All groups share one centre, and each spreads out both ways along 13 directions, with some noise.
In the rows, 128 means zero.
Some rows, each with its group after it:
[180 118 103 106 136 154 120 165 147 100 154 155 112 104 154  75 150 140
 140 110  99 135 105  92 113] : (4)
[ 95 142 165 151 131  87 144 194  82 126 183 135 105 105 179 108 141 130
 143  75 147  66 110 169 131] : (3)
[142  68 134  86 148 134 154 157 105  60 153 126 104 145 129 104 129 126
  86  96 144  81 166 116 176] : (0)
[127  90 129 113 118 134 144 147 134 101 158 106 114 102 137  94 109 159
 140 115 115 132 118 124 102] : (1)
[118 143 156  24 156 100 144 134 103 121  92 144 135 135  82 121 123 140
  95 150 172 118 125  81 186] : (1)
[122 119 121  49 103 125  97 173 120  96 105 118 117  95 126 140 140 152
 127 129 118 143 114 135 158] : (2)
[169 123 125  86 197 153 110  99 195 136 129 153 103 126 169 124  90 115
 112 157 134 131 143 123 112] : (0)
[103 132 132  82 117 125 143 116  90 106 137 147 144 165 151  82 123 127
  88 125 189  81 131 112 111] : (0)
[102 126 132  74 113 149 119 159 168 126 172 168 150 149 184  37  96 150
 126 132 175 134  85 122 119] : (0)
[173 128 122 130 174 131 136 133 103 129 137 147 166 155 123 104 105  71
 139 141 109 131 134 118 152] : (2)
[136 144 111 162 184 148 132  98 152 149 136 136 116 119 165 144 143 124
 141  92  98 130 114 134 100] : (0)
[144 149 152 157 135  97 195 119 114 180 153 119 106 109 123  98 139 115
 109  65 150 135 142 178 179] : (3)
[121 138  90 147 136 147 155  65 148 154 112 112 123 107 124 154 181 144
 112  70  95 158 116 144 123] : (3)
[171 136  86  85 146 129 104 124  83  89 119 108 116 103 149  94 138 155
 155  70 104 162 117 161 187] : (2)
[ 75 151 162 153  74  95 129 124  99 108 147 123 118 140 111 102 137 129
 135 126 143  89  88 138  90] : (1)
[130 118 110 122 156 124  90  89 167  70 144 128  71 125 171 150 126 106
 129 114  82 125 127 208 138] : (4)
[142 122 140 107 182 108 168  58 136 134 117 107  77 102 110 130 111 126
 117  97 134 171 138  90 117] : (3)
[122 112 119  99 133 144 143 143 145 146 148 124 128  89 150 107 152 168
 108 100 130  84 144 116 102] : (1)
[113 116 155 153 118 142 114 158 173  88 159 166 122 161 154 102 128 128
 149 116 108 143  82 143 145] : (0)
[158 126 123  98 175 120  88 158 133  75 147 112  95 127 115 125  97 111
 164 135 109 116 125 159 177] : (1)
[115 123 178 149 167  88  88  84 102  59 159 139 110 110 173 101 111 141
 170 131  56  76  91 136  94] : (3)
[128 150 136 146 138 127 137  98 123 111 176 102 118 133 102  89 123 135
 130 110 127  44 128 184 126] : (2)
[154 136  99 177 107 157 178 131 126 105 150  92  83 153  84 148 131  97
 144  97 151 110 134 127  99] : (1)
[125  95 153 121 154 113 128 167 103 114 171 130 148 109 120  71 142 147
 137 120 123  88 137  86 125] : (3)
[128 127 156  68 115 104 103 104 109  37 131 129 114 141 118 100 108 119
 121 157  91  65  93 169 155] : (4)
[138 122 171 124 110  87 145 141  81 142 150 114 156 100 125 116  74 101
 105 187  95  59 149 170 129] : (4)
[142 104 156 146 131 115 121 193  71 122 135 137 131 123 165 125 146 142
 115 111 150  92 180 139 179] : (4)
[168 128 141  89 127 103 152 108 131 110 155 112  78 139  79  60 115 106
  95 110 173 134 147 153 179] : (3)
[134  74  97 100 163 152  77 190 158  72 123 143  98 132 103 163 174 130
 150 118 120 158 136  68 140] : (1)
[156 138 123 155 163 122  97 102 139 101 145 125  95 141 102  90 135 119
 169 105 128 158 116 138 153] : (3)
[125  87 148 125 132 153 106 109 224  86 134 144  88 133 145 147 153 161
  96 131  85 122 138 176 167] : (4)
[162  94 117 118  81 124 166 179 125 153 157 143 129  90 150  92 114  92
  91 154 121 142 133  97  59] : (4)
[148  95  87 111 175 163 112 154 140  92 115 121  86 110 131 173 136 127
 168 110 123 180 131  55  93] : (1)
[ 82 124 143  77 142 131 127 131 123  96 104 138 120 145 133 145 138 170
 118 127 177  95 133  89 129] : (1)
[110 149 176 115 121 103 137 112 123 129 148 151 118 124 165  98 125 146
 104 125 132  55 122 170 126] : (2)
[131 129  96 112 126 123 147 140  46 142 108  94 186 111  73 125 128 126
 155 116 124 152 131  87 143] : (4)
[193 151 101 120 156 144  75 150 118  72 114 142 112 124 151 125 109 113
 193 128  68 172  84 142 171] : (4)
[187 162 129 173 141 161 134 145 118 120 177 163 139 172 130  38 121 125
 153 116 156  83 113 121 126] : (4)
[183 119  99  96 159 164 173 136 138 145 153 147 114  91 201 106 149 138
  77  81 121  77 156 135 118] : (1)
[136 108 123  80 182 143 121  89 122  98 190 114 130 114 141  57 114 150
 116 143 135  19 152 109  57] : (4)
[176 122 103  88 170 106 136  80  94 149 139  83 103  91  73  69 137 130
 111  88 159 138 180 127 175] : (3)
[138  99 134 145 132 137 120 120 161 129 145 125 133 125 136 112 131 140
 118 125 111 135 150 156 157] : (2)
[158  71  86 119 106 203 121 136 165  73 140 135 139 152 141  93 142 165
 120 116 120 136 136  98 122] : (2)
[109 132 157 140 137  97 109 117 124 116 153 111 115 104 126 105 140 151
 137 121 108  78 126 172 135] : (2)
[148 134 142 157 116 152 125 114 152  95 142 141 116 164 149 104  92 131
 141 133 120 122 115 156 138] : (1)
[158 104 122  81 137 144 163 155 137 106 163 132 120 103 128  89 142 140
  89 100 118  75 149 141 154] : (0)
[176 150 152  95 106 144 126 187 153 141 129 137 112  78 173  89  95 194
 150 151 124 115 101 130 122] : (0)
[143  86 108  99 164 131 120 115 107  66 139 110 115 148 103 108 139 126
 126  97 121 123 151 127 174] : (0)
[ 92 102 119 111 145 143  80 126 148 110 137 111 147 138 163 117 101 161
 149 133 154 147 142 143 131] : (1)
[162 129 120 134 159 146 113 107  89  87 102 148 144 177 147 113 111 114
 146 117 133 162 128 106 163] : (2)
[144 124  92  99 166 136 135 113 129  97 123 119  85 142 112 140 117 108
 142 102 154 173 112  86 124] : (4)
[160  97 101  74 182 152 153 106 119 117 103 116  92 119 154 167 103 122
  93 113 157 131 190  97 123] : (2)
[180 107 108  99 142 133 143 168  83  71 130 120 101 113 122 136 134 116
 124 111 100  98 145 110 136] : (0)
[180 167 122 124 134 143 200 111 125 122 116 196  95 184 142 125 177  73
  45  83 161  83 138 127 175] : (1)
[118  97 108 111 145 174 118 104 118 123 158 111 185 150 133  63 123 182
 124 133 169  86 167 102 103] : (4)
[149 157  90  94 153 161 127  91 144 131 110 156 131 149 148 125 101  93
 115 153 137 126 110  94  80] : (0)
[140 138 128  50 147 134 108 115 102  99  96 121 125 116 165 133  75 173
 126 159 143  92 138 125 132] : (3)
[105 146 129  79 133  91 152 120  70 142 105 123  96  80 154 124 141 143
 117 112 173 107 135  58  54] : (0)
[142 138 123 102 157 128 123 153 143 144 144 138 111  76 153 117 153 141
 127 115 115  87 119 117  97] : (1)
[173 156 167  83 162 100 110 117 165 141 145 125  68  96 140  67  99 164
 119 132 176 122 138 156 160] : (3)
[143 128 123 144 114 166 137 141 160 109 191 136 145 164 125  65  98 119
 136 141 133  79 111 159 107] : (2)
[108 146 156 143 204 139 115  50 101 140 117 133 171 151 170 128 121 175
 128 133 134  48 168 143 139] : (0)
[146 141 120  74 159 109 138 116  80  98 153 107 116 100 106 100 118 110
 143 116 108  83 114 142 131] : (4)
[112 146 130 111  90 127 135 141 117 118 131 128 117 125 129  87 137 156
 138 105 156 151  83 109 115] : (0)
[ 77 149 153 109 153 116 115  39 106 136  99 133 177 185 116 111 120 150
 109 143 177 105 132 110 137] : (0)
[152 119 109 133  73 118 123 169 127 104 182 161 102 149 128  55 161  70
  98 123 152 102 121 138 113] : (3)
[131 144 117 101 157 115 112 134  97 101 116 105 117 144  80 138 118 108
 155 132 151 128 127 110 142] : (1)
[131 106 133 141 126 124 145 130 105 135 161 135 149 148 112  69 132 113
 121 117 158 126 143  94 125] : (3)
[142 106  87  72 186 148  73  79 179  34 142 123  68 115 145 123 138 136
 142 109  77 126 110 142 122] : (4)
[108 148 144 111 130  60 134 150 109 170 140 135  90  79 180 145 108  76
 106 120 140 128 134 192 130] : (2)
[155 118 140 130 172 100 162  80 144 116 169 103  90 105  85  90 126 108
 127  80  96 138 130 162 172] : (3)
[137  95  95  94 105 153 148 163 155  87 136 136 125 116  83 109 179 132
 124 100 101 160  95  76 132] : (2)
[122 118 113  80  86 165 125 169 168  83 154 156 121 102 180  65 157 194
 122 109 107  90  77 126  94] : (2)
[171 132  85 109 154 198  99  89 110  59 163 120 153 140 200  65 130 196
 140  95 101  35 141 175 120] : (2)
[171 144 152 172 151 101 123  90 141 108 118 144  80 124 101 125 142 102
 150 115  72 180  91 112 139] : (3)

New rows. What belongs after each?
[171 106 142  92 134 129 135 141 146 100 145 139 106 131 117 103 100 119
 107 155 115 106 132 139 155] : (4)
[135  94 109 144  95 166 138 133 164  91 185 121 139 154 119  86 123 127
 114 133 128  86 138 150 110] : (2)
[101 107 158 115 161 154 154 129 128  82 132 162 117 163 193 112 136 170
 103  92 169  82 133  86 119] : (0)
[141 147 146 175 150 123 131 169 118 114 133 156  85 137 158 134 166 129
 145  80 136 122 110 123 147] : (4)
[138  90  49 110 141 156 104 107 133  77 148 110  93 150 149 112 161 109
 115  55 145 173 151 159 156] : (4)
[147 145 113 167  94 140 197 102 128 121 178  92 104  79 102  93 149 149
 132  71  73  83  96 162  85] : (1)
[110 129 103 138  63 137 159 102 130  94 129 150 126 155 120 125 184  90
  83 104 103 113 102 146 121] : (3)
[162 120 134 129 134 123 112 121 111  59 142 147 111 157 139 112  79  78
 136 154  89 114 107 146 131] : (3)
[107 152 161 137  95 134 155 104 138 116 124 162 124 135 187 136 122 135
 106 128  96  85  91 173 116] : (3)
[145 119 135 105 127 135 100 152 153 119 140 108 131 128 124 116  90 137
 138 161 122 120 131 171 161] : (2)
[169 143 143  99 161 108 107 146  84  52 141 128  97 140 116 112 129 121
 135 103 113  72 127 183 224] : (4)
[136 109 121 138 139 124 152 131  91 118 147 125 142 126 109 108 143 114
 128  93 102 115 130 128 153] : (3)
[142 120 141 110 150 162 124 117 142 101 159 140 145 175 121  62 121 173
 117 127 176  68 148 133 162] : (4)
[154  93 142 104 152 143 133 170 158  72 158 145  71 116 192  98 117 146
 124  96 132 105 136 141 136] : (0)
[150 118 123 112 194 116 163 120  71 145 131 122 137  98 142 136 126 107
 115 102 127  75 179 110 126] : (0)
[ 86 155 118  58 130 132 120  44 149  93 127  91 156 116  80 103 117 162
 130 135  74 101  75 182 147] : (4)
[150 159 143  83 145 112 174 127 103 147 136 113 141 107  97 107  94 112
 126 131 127 108 119 155 160] : (4)
[133 126 148 140 115 105  85 145 117  88 145 109 122 137  97  94 102 151
 180 141 123 131 103 131 143] : (2)
[121  89 149 147 127 141 119 119 146  86 136 135 139 130 113 103 179 176
 136 117  94 125 114  87 130] : (2)
[165 140  88 101 143 171  88 125 174 106 146 129 105 141 152 101 101 120
 138 135 136 128 126 162 128] : (3)
[108 126 121  94 192 146 102  63 135  98 155 110 125 138 141 100  97 150
 136 132 145  78 131 105  76] : (4)
[162 127  85 101 117 154 153 143 151  96 131 139  94 126 112 126 139  89
 118 112 111 156 102 108 119] : (0)
[ 88  93 128  56 167 106  83 141 163 116 140 142 139 115 142 105 159 137
 104 113 114 145 119 151 182] : (1)
[141 129 134  92 180 127  73 127 129  79  89 117 126 113 128 171 116 163
 165 144  78 138 118 137 182] : (4)
[ 89  88 123 102  87 103 153 113 138  99 126 130  87 111 135 153 138  86
  80 124 122 156 122 101  73] : (4)
[158 150 155  91 122 109 145 176  72 144 125 119 169  99 107 106 109 144
 136 137  97 107 122 158 191] : (4)
[ 84 149 119 142 115 134 131 103 153 104 139 129 109 147 139 154 149 115
 117 114 116  85 103 168 100] : (2)
[198 158 137 198  71 144 188  80 113 154 156 146 171 158 128  34 106 102
 110 131 105 132 106 166 122] : (1)
[148 124 156 109  84 107 150 144  90 107 149 134 153 123  95  62 136 133
 102 140 117  75 120 131 148] : (1)
[124  57 148  82  18 165 145 197 169  74 141 154 153 186 114  55 115 166
  79 172 174 130 121 103 165] : (2)
[ 95  97 161  77 113 109  47 151 120  43 135 130 160 151 105  75 124 170
 158 168 111 126  95 113 173] : (0)
[129 127 160 143 192 126  88  54 137  85 132 120 133 152 168 109  62 156
 174 148 104 117 116 143 122] : (3)
[112 106  84  94 136 154 122 118 137 108  95 153 102 116 206 185 161 117
  92  96 116 142 141 113  99] : (2)
[133 127 130 123 133 124 155 136 148  98 142 150  71 132 162 126 115  97
 119 100 137 137 105 128 112] : (1)
[165 138 146 150 147 157 133 127 159 122 166 143 127 149 130  67 102 149
 157 130 130 119 102 130 128] : (2)
[146 114  78  95  97 120 107 107  99  42 134  95  38 111 130 121 147 118
 128  79 137 128 126 139 103] : (0)
[141 136 107  86 189 145 105 122 110  97 110 158 118 150 181 138 128 119
 117 109 136 104 136 137 163] : (1)
[123 131 127  87 135 147 129  80 169  83 119 117 135 148  75 113 134 157
 122 125 105 120  98 155 180] : (4)
[ 98 109 151  91 141 117 164  87 157  94 161 136  78 125 172 113  91 111
  89 117 134  90 115 138  83] : (3)
[182 141  88  86 144 137 136 170  72 130 117 113 158 123  98  96 118 122
 155  95 132 160 127 141 205] : (4)
[166 105 115 127 141 138 141 134 141  64 138 158  82 154 141 120 139  93
 113  95 100 145 117 133 171] : (1)
[156 121 136 111 131 161 134 138 179 148 122 167 144 135 139  99 142 155
 106 145 134 139 127  94 133] : (1)
[152  58 124  43 151 129 141 160  95  55 148  90  97  73 145 101  94 162
 135 102  96 119 134 113 136] : (1)
[177 137 155 132 154 118  66 150 144  84 161 158 106 151 152  72  77 120
 170 171 124 110 107 138 139] : (3)
[124 132 151 117 103 124 126 101 130 148 127 153 192 120 132  62 157 187
 112 148  95 101 103 115 122] : (1)
[123 105 115 130 167  77 146  96  71 118  92 107  98 128  97 184 147  69
 112  97 137 177 172 107 169] : (2)
[135  81 163 109 147 118 204 147 108 108 156 145 133 140 111 104  90  89
  98 135 131 129 132  74 129] : (3)
[137 146 111  68 156 119 158 136 106 121 120 146 123 111 102 113 147 110
 114  99 115 128  97 100 153] : (2)
[154 132  93 107 138 150 115 124  78 110 161 109 184 124 104  53 124 147
 147 117 112  90 120 119 120] : (4)
[141  92 148  69 120  94 156 141  97  90 134 117  97  97  94 116 148 117
  81 128 132  81 158 113 152] : (0)
[170 108 108 148 127 175 159 124 169  89 164 113 103 114 125 113 156 154
 127  83  72 101 119 156 134] : (1)
[148 148 128 138 169 142 151 100 103 104 187 141 142 127  96  60 157 133
 138  91  94  39 105 109 101] : (2)
[164 137  74  62 101 169 139 151 107  69 143 127 119 152 158  77  95 127
 123 101 165 115 114 164 147] : (2)
[145 162 155 120 131 110 119 138 112 149 107 131 131  98 128 112 155 191
 137 104 130 114 118 141 177] : (3)
[147  89 120 112  95 198 177 125 157  82 150 158 138 220 134  94  98 119
  78 148 187  93 143  89 107] : (2)
[181 155 119 131 161 157 140 135 138 100 122 162  81 137 167 150 128 120
 133 111 127  80 118 127 125] : (1)
[129  93 106  84  90 169 153 141 152  88 135 155 165 130 130 112 149 131
  82 145  84  86 115 112 108] : (3)
[125  99 165  67 133 121 145 127 168  68 135 144  78 124 121 118 112 134
 108 140 114 114  94  95 126] : (3)
[147 114 146 101 169 161 142 122 174 113 138 159 128 140 162 119 126 156
  98 131 126  79 138 122 144] : (0)
[110 162 160 158 132 110 158 124 178 157 195 126  93 116 127 100 114 114
 127 126 130  60 102 176  78] : (2)
[161  85 176 185 127 139 151 203 173 143 155 169  97 110 164 134 186 155
 107 113 121  97 160 110 143] : (4)
[115 111  93 114 135 162 191 132 123 149 123 131 152 126 137 151 135 117
 107  96 148 146 137  90 112] : (3)
[134 159 174 115 150 103 146 113 114 124 150 120 125 133 106  88 106 130
 126 129 144  65 121 159 155] : (2)
[123 185 148 110 140 119 117 100  99 157  99 150 176 131 116 110 146 163
 129 150 136  79 108 107 128] : (1)
[130 165 120 101 166 144 133  86 124 112 125 126 112 131 164 144 121 135
 117 112 127  63 124 161 126] : (2)
[103 131  69 106 131 156 104  91 109 140 108  84 185 126 117 115 131 168
 150 100 124 167 123 147 152] : (4)
